The rows are grouped in 4 ways, from coarse to fine. Each group lies inside one group of the grouping before and may be the whole of it. The rows also spread widely along 15 directions, which tell nothing about the answers.
Some rows, each with its group in each grouping after it:
[-0.65  1.27  1.82 -1.73 -2.22  0.78  1.48  0.95  0.91  1.08  1.27 -3.12
 -0.84 -0.89  0.35 -0.98 -2.60  1.35  2.47  2.54 -0.90 -1.99 -2.39  1.56
  2.18  0.14  0.29] => zuz Q413 ton Q70
[ 2.18  0.09  1.12 -2.30 -1.30  1.85  0.73  2.15 -1.30  0.52  2.70  0.68
  1.30  0.13 -0.35  0.60 -2.11  0.75  1.13  2.61  1.28 -2.25 -0.81 -1.21
  1.81  0.17 -0.87] => Solol Q94 furu Q599
[ 2.69  0.16  1.18 -0.49 -0.26 -2.02 -1.15 -3.21 -0.67  0.17 -0.14  0.03
 -1.68  0.26 -0.51 -1.70  1.27 -0.18  0.33  0.54  0.05  1.50  2.81  0.12
 -3.43  3.18 -0.25] => zuz Q561 tovuk Q816
[ 0.31 -1.88 -2.68 -1.86  0.35  1.30  1.97  1.07  1.10  0.74  0.03  1.56
  4.44 -1.41 -1.02 -0.75 -2.18  0.55 -0.16 -1.67 -0.13 -2.50  1.42 -0.82
  3.03 -1.58  1.54] => zuz Q561 leda Q157
[ 3.48  1.49  1.34  1.84  0.07 -0.79  3.38  1.39 -3.23  0.28 -1.12 -0.33
 -3.32 -2.36  2.08 -1.85 -1.52  1.59 -1.27  2.75 -0.62 -0.24  2.19  1.40
 -0.62  0.26  1.86] => zuz Q561 leda Q321
[-1.69  1.45 -0.74 -3.45 -1.06  0.77 -2.81  2.64 -0.20  0.51  1.13 -0.71
  3.87  2.52 -1.88  1.02  1.10  0.86 -0.28  0.31  0.28 -1.89 -2.68 -0.54
  1.18 -0.41 -3.45] => Solol Q880 betub Q758
[ 1.39  1.41  1.49  3.67  0.52 -1.98 -1.62 -0.32 -0.43 -4.64  4.59 -0.70
  0.02 -0.04  0.23 -1.42  1.40 -1.93  0.25 -1.30  2.14 -0.27 -1.31 -0.18
 -6.18  0.79  3.00] => Solol Q880 gez Q30
[-0.13  0.16  2.47  1.53  1.08  1.77 -1.43  1.52 -0.92 -0.31  1.72 -0.67
 -1.02 -0.65  0.40 -1.85 -1.32 -1.34  0.75  0.79 -1.40 -0.34 -0.76  0.67
 -0.12  0.41  0.67] => Solol Q462 repu Q334
[ 2.14  1.00  1.00 -1.09 -1.42 -0.01 -0.92 -0.88  0.07 -0.75  1.31 -1.04
  1.08  1.56 -1.84  0.38  0.10 -0.41  1.28  0.35 -1.02  0.06 -0.57 -1.97
 -0.46  0.12 -0.35] => zuz Q947 parav Q389
[-0.31  0.75  1.04 -1.01 -1.36 -2.50 -0.78 -1.08  1.25  1.44  3.13  0.81
 -0.47 -0.40  0.83  0.06 -2.10  4.38  0.12  0.36  3.13 -1.43 -1.84 -0.08
 -2.79  4.31 -2.19] => Solol Q14 Fizef Q651
[ 0.81 -0.24 -0.38  3.31 -1.09 -0.67 -1.79  3.00 -0.41 -0.70  2.97  3.30
 -0.42  1.95  0.46 -2.75  0.21  2.18 -2.46  0.09  0.15 -4.26 -1.69 -2.30
 -2.77 -0.34  1.49] => Solol Q94 Dap Q933
[ 1.15  2.02  1.06  1.37  0.13 -0.75  1.42  2.76 -1.79 -0.53  0.67  2.85
  0.09  1.23  0.09 -0.18 -0.81  1.06 -1.09  1.49 -0.38 -1.94 -1.84 -1.83
 -1.54  0.42  0.24] => Solol Q94 Dap Q89
[ 3.02  0.62  0.90  1.36 -1.81 -0.67 -0.11 -2.76  1.95  0.02 -0.13 -1.66
 -3.50 -0.81  0.71 -1.26 -2.93  0.73  0.80  1.46 -1.49 -0.12  0.28 -1.76
 -0.55 -0.57  1.35] => zuz Q561 vin Q527
[-0.07  1.59 -2.11  1.55  1.39 -0.94 -1.69  0.06 -2.70  0.59  0.45  1.08
 -1.69  0.22 -0.92  1.73  1.57  0.47 -1.24  0.37  0.26  3.26 -0.57 -0.68
 -2.65 -4.38 -3.23] => zuz Q947 Toneb Q403
[-0.19 -1.32  0.03 -1.52  1.12 -2.57  2.23 -1.43 -0.39  4.18  0.38  2.42
 -1.34 -3.70 -0.57 -2.13 -2.33  0.77  1.74  3.03  0.37 -0.68  0.79  2.66
  0.14  0.71 -0.35] => zuz Q413 gab Q543
[ 2.34  0.73  2.74  1.97 -1.56  0.15  0.45 -2.03 -0.59 -1.77 -1.33  2.31
 -4.47  1.06  0.65 -1.33  0.62 -3.92  1.67  2.90 -1.86  0.81  0.36 -0.66
 -1.80 -2.08  1.45] => Solol Q880 gez Q823
[-0.50  0.28 -0.56  0.33 -1.02  1.33  0.68  1.65 -0.97 -0.66 -0.20  3.31
 -0.15  0.62  1.64  0.05  0.14  0.54 -1.23  0.35  1.19 -1.28  0.52  0.33
 -0.33 -1.31 -0.44] => Solol Q14 Fizef Q900
[ 3.17 -1.73  2.97 -2.25 -3.14  1.41  1.32  1.66 -3.25  0.25  0.22  5.11
  0.48  0.81 -0.68  0.75  1.55  1.81 -0.73 -0.47  0.73 -0.52  2.16  0.01
 -0.34  2.21 -2.10] => zuz Q561 tovuk Q869
[-0.57  0.41  3.94 -0.15 -0.89  0.22 -0.30 -1.21  0.72  0.42 -0.45  1.09
 -1.60 -0.27  0.62 -0.52 -1.14  0.82  1.40 -0.28 -0.91 -0.17 -0.22  1.11
 -1.29  3.56 -0.60] => zuz Q413 gab Q543
[-3.33  0.40  2.03  1.28  0.41  2.74 -1.01  1.27  1.74 -1.07  0.87  0.46
  0.56  0.86  1.01 -0.29 -1.68  1.42 -0.26 -3.74 -1.04 -0.86 -2.01 -0.69
 -0.22  2.19  0.09] => Solol Q94 Dap Q933
[-5.22  1.36  0.57 -0.57  3.75 -0.12  0.62  0.88 -0.05  2.87  1.09  0.38
  0.38 -0.48 -1.70 -2.03 -1.33 -0.97  2.09  0.90 -2.25 -0.32 -3.28  0.96
  0.86  0.87 -0.65] => Solol Q94 Dap Q933
[ 2.37  3.92 -1.13  4.12 -1.09 -2.33 -3.06 -0.35  0.75 -0.99 -0.70 -1.63
 -4.27  4.56  2.76 -5.14 -0.34  1.08 -1.90  5.01 -1.54 -4.49  0.20 -3.42
 -3.95 -0.06  3.12] => Solol Q880 betub Q758
[-1.74 -1.41  0.65  0.19 -3.29 -2.04  1.04  2.63  0.12  0.98 -1.23  0.77
 -0.60 -1.27  1.50 -4.12  2.86  4.47 -3.29 -2.48 -0.36 -3.00  0.32  4.85
 -1.33  3.10  0.25] => zuz Q561 tovuk Q816
[ 0.85 -0.50 -1.20  0.06  2.45 -2.49 -3.02 -0.81 -2.71  3.01  3.33 -1.24
 -0.01  0.05 -4.60 -1.61  1.69  2.17 -1.47 -1.57 -1.63  2.44  0.07 -1.27
 -2.77  1.00 -2.35] => zuz Q561 tovuk Q816
[-5.03  2.09  0.10  1.84  4.19  0.57 -0.63  1.75  1.65  1.67 -0.38 -3.94
  0.61 -0.43  1.69 -3.80 -3.18  3.96 -1.93 -3.09 -2.67 -1.78 -1.02  0.72
  0.14  5.43  1.40] => Solol Q94 Dap Q933
[-3.14  0.93 -1.63 -0.71 -2.30 -1.19  2.34 -0.25  3.39  0.68 -4.34  6.67
  0.51  1.81  3.12 -0.96 -0.70  0.63  0.34  1.76  1.13 -4.37  0.17  0.76
 -0.43 -0.79  0.43] => zuz Q947 parav Q389
[ 0.17  0.81  1.10 -0.49 -3.36 -3.13  0.99 -1.42  3.89 -1.16 -5.29  2.41
 -0.39 -0.79  2.35  0.64 -0.19  1.14 -1.76 -1.57  0.19 -0.53 -0.27  1.43
 -1.54  1.96 -1.00] => Solol Q880 gez Q30
[ 4.85  2.32 -1.03 -0.81 -0.02  0.35 -0.24 -2.38 -3.03  0.17 -1.05 -0.04
 -2.76  3.27 -0.69  0.91  0.38 -0.57 -0.22  3.65 -0.64  2.90  2.83 -4.36
 -1.18 -1.49 -1.63] => Solol Q94 Dap Q933
[-3.47  2.31 -0.57 -0.20  0.37  1.29  1.26  0.00  0.32 -0.59 -0.70 -0.30
  1.63  3.12 -0.86 -0.69  1.07 -0.33  1.00 -1.62 -2.09 -0.28 -0.94 -0.81
 -0.16 -0.42  0.81] => zuz Q947 parav Q389
[ 0.49  0.97 -1.77 -1.70  0.92  0.07 -0.95  1.63 -0.44  2.66 -0.79 -0.07
  1.67  0.62 -0.65 -1.15 -1.94  1.08 -0.28  3.11 -1.46 -2.49  0.36 -1.13
  2.33 -0.83 -1.01] => zuz Q947 parav Q389
[ 2.87 -2.26  3.47 -0.55 -1.53 -1.13 -2.14 -0.29 -0.58  1.24  0.57  1.89
 -1.55 -3.40 -2.09  0.58 -0.14 -0.63  0.22 -0.22 -1.28  1.80 -0.70  1.36
 -0.11 -0.06 -2.64] => zuz Q561 leda Q321
[-1.69  1.07 -2.39 -2.17 -0.02 -1.07 -1.41 -0.98  3.41  1.62 -4.77  0.57
  1.63  0.46 -1.61 -0.29 -0.45 -2.78  0.71  1.62 -3.34 -0.65 -1.12 -0.60
  2.75 -3.61 -1.42] => zuz Q561 leda Q157
[-0.46 -1.80 -0.75  2.27 -0.05 -1.04 -2.34  0.27 -1.47  2.79  2.58  1.06
 -2.51 -0.78 -2.50 -1.46  0.94  3.07 -2.02 -2.29 -1.94  1.41 -1.21 -0.33
 -1.55 -2.34 -1.89] => zuz Q947 parav Q389
[ 1.32  0.79  1.10 -1.57 -0.24  1.35 -1.87  1.63 -1.97 -1.62  1.98 -1.47
  1.98  0.43 -0.20 -0.13  1.43 -0.61  0.27  0.27  1.29 -0.39  1.16  0.92
 -0.97  1.33 -0.75] => zuz Q561 tovuk Q869
[ 1.16  2.45  2.40  0.90 -2.36 -2.48  0.81 -2.28  3.37 -1.50  0.39 -3.61
 -1.61  0.02  1.67 -1.14 -2.13  2.87 -0.01 -1.26  0.03 -0.68 -1.54 -0.70
 -2.84  5.02  1.41] => Solol Q94 furu Q599
[ 0.85 -1.76 -1.25 -0.93  0.82  0.97 -4.57 -0.58  3.33  1.45 -0.63  0.26
  1.74 -0.93 -0.13 -2.28 -3.28 -2.35  1.19  2.27 -1.60 -3.23  1.12 -1.04
  2.73 -1.51  0.48] => zuz Q947 parav Q389
[-3.39  2.95  0.65 -0.11 -0.67  0.67 -2.52 -0.60  2.57  1.64  0.36  0.34
 -3.07  2.95  2.13 -1.06 -2.52  1.16  2.06  4.01  0.07 -2.39 -3.20 -1.48
 -0.59  0.30 -1.88] => Solol Q94 Dap Q933

New rows, each followed by its group in each grouping:
[-0.75 -0.88 -0.42 -0.63 -2.10 -0.61  1.05 -2.60  3.78 -0.50 -1.03  0.30
 -1.36 -3.08  2.03  0.38 -2.17 -1.37  1.78  0.13  1.69  1.01 -0.40  2.42
  0.14 -2.42 -0.08] => Solol Q462 repu Q334
[-1.62  0.39 -2.12  0.35 -0.10  0.13 -0.77  0.17  2.64  1.39 -3.62  0.96
  0.76  0.13 -1.95  0.80 -1.55 -0.79 -0.63 -0.94 -4.47  0.27 -2.13 -1.88
  2.93 -5.16 -1.30] => zuz Q947 parav Q389
[ 0.20  0.79  2.97  0.22 -4.20  0.49 -1.87 -1.37  1.45 -1.35  1.05 -3.84
 -4.10  0.73  2.75 -3.20  0.69  0.85  1.02  1.29  0.26 -1.43 -0.40  2.32
 -1.57  1.91  0.84] => Solol Q880 betub Q758
[ 0.70  2.22 -0.18 -0.33  0.93 -1.26  0.82 -0.67  0.21  0.44  1.61 -2.35
  0.59 -0.31 -0.62 -0.29 -2.40  1.87  0.70  0.48 -0.02 -0.14 -0.59 -1.40
 -1.12  1.60  0.15] => zuz Q561 tovuk Q869
[-1.25  0.89  1.13 -1.99 -1.58  0.06  2.25 -0.02  1.65  0.93 -0.07 -1.92
  0.09 -1.35  0.70 -0.91 -2.40  1.16  2.09  1.21 -0.30 -1.64 -1.25  2.15
  1.63  1.08  0.60] => zuz Q413 ton Q70
[ 0.19 -0.51  3.23  1.05 -3.51  4.37  2.70  1.82  0.86 -1.64 -0.97  2.18
 -0.42  1.85  2.84 -1.67 -2.15  2.64 -0.19 -2.02 -1.49 -4.01  1.10 -0.97
  1.53  2.23  3.05] => zuz Q561 leda Q321
[ 0.01 -0.95  1.27  0.04 -1.50  0.90 -2.26  0.71 -0.54  0.14 -1.03  1.50
 -0.45  0.94 -0.74 -1.48  2.27 -0.65 -0.72 -0.87 -2.29 -0.22  0.63  0.85
 -0.01 -0.46 -0.86] => zuz Q947 parav Q389
[ 0.77 -0.92 -0.47  0.56 -0.27 -1.50  0.64  1.05 -2.86  0.15 -0.58 -0.52
 -1.59 -3.00  0.66 -2.98  3.44 -1.03 -1.09  0.91 -0.15  0.87  2.03  5.06
 -1.04 -1.82  0.44] => zuz Q947 Toneb Q403
[ 0.47 -1.47  0.08 -1.04  1.32  2.29 -0.49 -1.08 -2.41  0.39 -0.45  4.05
  0.78  1.95 -0.44 -1.80  1.69 -1.89  0.70  0.27 -0.09 -0.31  4.70 -0.15
 -0.96  0.93  0.66] => zuz Q413 gab Q543
[ 0.09  0.69 -1.69 -2.03  0.27  3.96  1.39 -0.06 -2.68  0.09 -1.54 -1.61
  0.40  1.84 -0.26 -0.57  1.50 -0.48  0.09 -0.21 -1.21  1.63  3.76 -0.21
  2.23 -2.05  0.01] => zuz Q561 leda Q157
[ 1.44 -0.62  1.42 -0.28 -0.43  1.18 -0.59  1.34 -3.95  0.45  1.75  5.76
  0.43  3.98 -2.24 -1.31  2.68 -0.72  0.29  1.28 -0.82 -1.60  1.27 -1.96
 -2.08  0.52 -0.11] => zuz Q413 ton Q70
[-0.02  1.25  2.95 -0.59 -0.68  1.01 -1.60  1.29 -0.23 -0.71 -1.67  1.40
 -0.62  0.40  1.16  0.68 -0.37 -1.04  0.19  1.34 -0.55 -0.40 -0.85  0.79
 -0.05  0.83 -1.94] => Solol Q880 gez Q823
[-1.70 -1.30 -0.43 -1.32 -1.21 -0.19  2.35 -1.95  1.97  0.29 -1.00  1.50
 -0.79 -1.64  2.10 -2.09 -0.72 -0.42  1.28  0.17  1.62 -1.03  1.52  2.99
  0.01  0.17  1.20] => Solol Q880 gez Q823
[-2.17  0.76  1.57 -0.33 -0.48  1.35  1.55  2.12  0.30  1.11 -0.88 -1.30
 -0.69 -2.38  0.86  0.31 -2.51  1.90  0.33 -0.44 -1.47 -0.18 -1.88  2.56
  2.17 -0.34 -0.85] => zuz Q413 ton Q70
[-0.13 -1.11  0.24  0.68 -2.67 -0.73  0.13  1.36  0.46  0.09  0.23  2.97
 -0.96 -0.14  0.12 -1.88  0.63  0.38 -0.82  0.33 -0.42 -2.58 -1.50  0.85
 -0.33 -2.02  0.36] => Solol Q880 betub Q758
[ 4.98 -3.59 -1.39 -1.26  0.64  1.98 -1.95 -2.93  0.22 -0.23 -2.02 -0.97
  0.40 -2.91 -0.83 -1.12 -0.75 -4.47  0.69  0.20 -1.93  2.26  5.55 -0.12
  2.85 -3.28  0.87] => zuz Q947 Toneb Q403
[ 1.30  0.85  1.24 -0.65 -2.37 -1.30  2.13 -1.16 -0.71  1.28 -3.53  3.19
 -2.69  0.62 -0.93  0.55  1.01  0.31 -0.38  1.02 -2.56  1.44  0.00 -0.35
 -0.15 -1.16 -1.84] => zuz Q561 vin Q527
[ 1.98 -0.09  2.68 -2.27 -0.87  1.15 -1.79  0.92 -1.99  0.67  0.80 -0.89
 -0.14 -0.61  0.05  0.19 -0.37  1.56 -0.43  0.43  0.49  0.36  0.92  0.99
  0.37  2.88 -2.68] => Solol Q880 betub Q758
[ 1.71 -2.91 -1.68 -3.71 -1.26  0.21 -3.61 -3.43  2.71  0.42  2.79 -2.66
  2.75 -0.82 -2.14 -1.47 -0.02 -1.14  1.87 -1.09  1.34 -0.06  2.32 -0.20
  0.50  0.41 -0.45] => zuz Q561 tovuk Q869
[ 3.52  1.98  1.75  0.60 -1.09  1.13  1.18  0.09 -1.60 -2.19 -0.83 -0.52
 -1.89  0.35  1.59 -1.21 -0.33 -2.33  1.20  3.67 -0.69 -0.88  1.83 -0.14
 -0.34 -0.83  2.22] => zuz Q561 vin Q527
[ 2.65 -5.25  3.13 -0.73 -3.11 -1.54 -5.51  0.11  1.41  2.65  0.37  0.83
 -1.23 -3.90 -2.62 -2.53  1.00  0.16 -1.26 -1.59 -3.11 -0.22 -0.34  2.71
  1.28  0.76 -2.63] => zuz Q947 parav Q389
[-0.46  1.56 -1.76 -2.96  0.98 -0.47 -1.91  0.07  2.25  0.15 -3.91 -0.07
  2.90  0.22  0.43  0.62 -0.72 -2.18 -0.19  1.70 -0.36 -0.57  0.48  0.02
  1.67 -0.13 -1.98] => Solol Q94 Dap Q933
[ 4.03 -0.72  4.13 -0.22 -1.52 -1.24 -1.40 -2.58 -0.96  0.94 -2.05  0.89
 -5.43 -3.09  1.23 -0.35 -0.56 -1.04 -0.09  2.53 -0.82  3.06  2.19  2.19
 -0.98  2.04 -2.37] => Solol Q14 Fizef Q900
[ 0.85 -0.39  3.71  0.39 -1.93  2.06 -0.88  0.78  0.29 -1.52 -0.50  0.37
  0.15  0.52 -1.05 -0.38  0.25 -1.55  0.85 -1.23 -3.25 -0.59 -0.92 -0.13
  0.75  0.17  0.60] => zuz Q413 gab Q543
[-0.69  0.99  2.46 -0.30  0.51  0.63 -0.96  0.92 -0.80  1.33  2.16  0.39
 -0.96 -0.37 -0.84 -0.25 -1.95  0.09  1.20  1.81 -1.00 -0.46 -2.55 -0.22
  0.40  1.04 -1.66] => Solol Q14 Fizef Q900
[ 1.14 -1.64  1.24  0.12 -1.44 -0.97 -0.46  0.24 -1.48 -1.92  0.11  1.40
  0.24 -0.85 -0.85 -1.94  4.14 -1.89 -1.34 -2.32 -0.16  0.66  1.25  2.77
 -2.22  0.26  0.65] => Solol Q880 betub Q758
[ 0.13 -1.29 -1.62 -1.95 -2.71 -1.16 -1.62  0.79  0.85 -0.32 -1.25  1.08
  0.55 -0.98  1.64 -1.55  2.35 -0.53 -1.30  1.28  2.26 -1.94  1.20  3.67
 -0.27 -1.56 -1.13] => Solol Q880 gez Q823
[ 1.27  0.18  3.74 -1.30 -5.08 -2.93 -0.42 -1.73  2.42 -0.07  0.08  4.88
 -1.79  0.60 -0.64  2.44 -0.19  0.81  1.31  0.78  1.00 -0.31 -3.96 -0.75
 -2.53  0.87 -3.52] => Solol Q880 gez Q823
[ 2.08 -2.91 -2.76 -4.26 -0.16  1.85 -3.97 -3.54  0.92  1.89  4.47 -3.72
  1.41 -1.43  1.06 -2.04 -1.85  2.23  1.47  0.71  5.06 -0.77  5.61  0.85
  0.24  2.25 -0.71] => zuz Q561 leda Q321
[ 1.10  3.29  0.17  0.03  2.83  1.11  1.36  1.33 -4.08  1.34  1.55  2.93
 -0.11  0.92 -0.95  4.01 -3.01  1.11  1.26  2.98  0.73  1.76 -1.27 -3.52
 -0.60 -2.24 -3.17] => zuz Q947 Toneb Q403
[-0.92  2.81  0.98  1.17  1.42  1.52  2.48  0.43 -1.24 -0.42  4.00 -4.78
 -1.73 -1.17  0.52 -1.73 -3.03  0.02  3.22  2.38 -0.20 -0.30 -1.69  0.36
  0.01 -0.85  2.62] => zuz Q561 tovuk Q869
[-0.86 -0.05  1.14 -0.44 -0.84  0.69 -0.05 -1.30  0.39  0.27  0.08  2.01
 -0.23  0.71  0.56  0.50 -0.39  1.55  0.72 -1.54  0.46  0.46  0.35 -0.18
 -1.29  1.41 -1.36] => zuz Q947 Toneb Q403
[ 2.01  0.13  2.38 -2.20  1.27  1.36  1.18 -2.01 -1.53  1.62  0.17 -0.32
 -1.15 -0.46  1.45 -2.86 -2.39 -0.01  2.43  3.08  0.42 -0.76  4.68  0.62
  0.02  5.35  1.16] => zuz Q561 tovuk Q869
[-0.35  1.79 -2.78 -0.01 -0.12 -2.85  1.07  0.44 -0.80 -1.03  0.78 -2.86
  1.43 -0.16 -0.82 -1.70  2.75  0.85 -1.28 -0.78  0.61  0.11 -0.07  1.65
 -2.58 -0.82  0.95] => zuz Q561 tovuk Q816
[ 2.03  3.68  0.48  0.01  1.10 -1.57 -0.16  0.69 -2.95 -0.57 -2.20  0.09
 -1.45  1.49 -0.75 -0.52  1.62 -4.04  0.54  5.54 -1.95  0.81 -0.46 -0.53
 -0.93 -2.49 -0.59] => Solol Q880 gez Q30
[ 1.12  0.26  1.57 -1.45 -1.41  1.16 -1.53  3.40 -1.33 -0.91 -0.32  1.60
  1.52 -0.07  0.87  0.15  0.42 -0.59 -0.72  1.72  0.76 -2.36 -0.32  1.39
  0.82 -0.08 -1.49] => Solol Q880 betub Q758
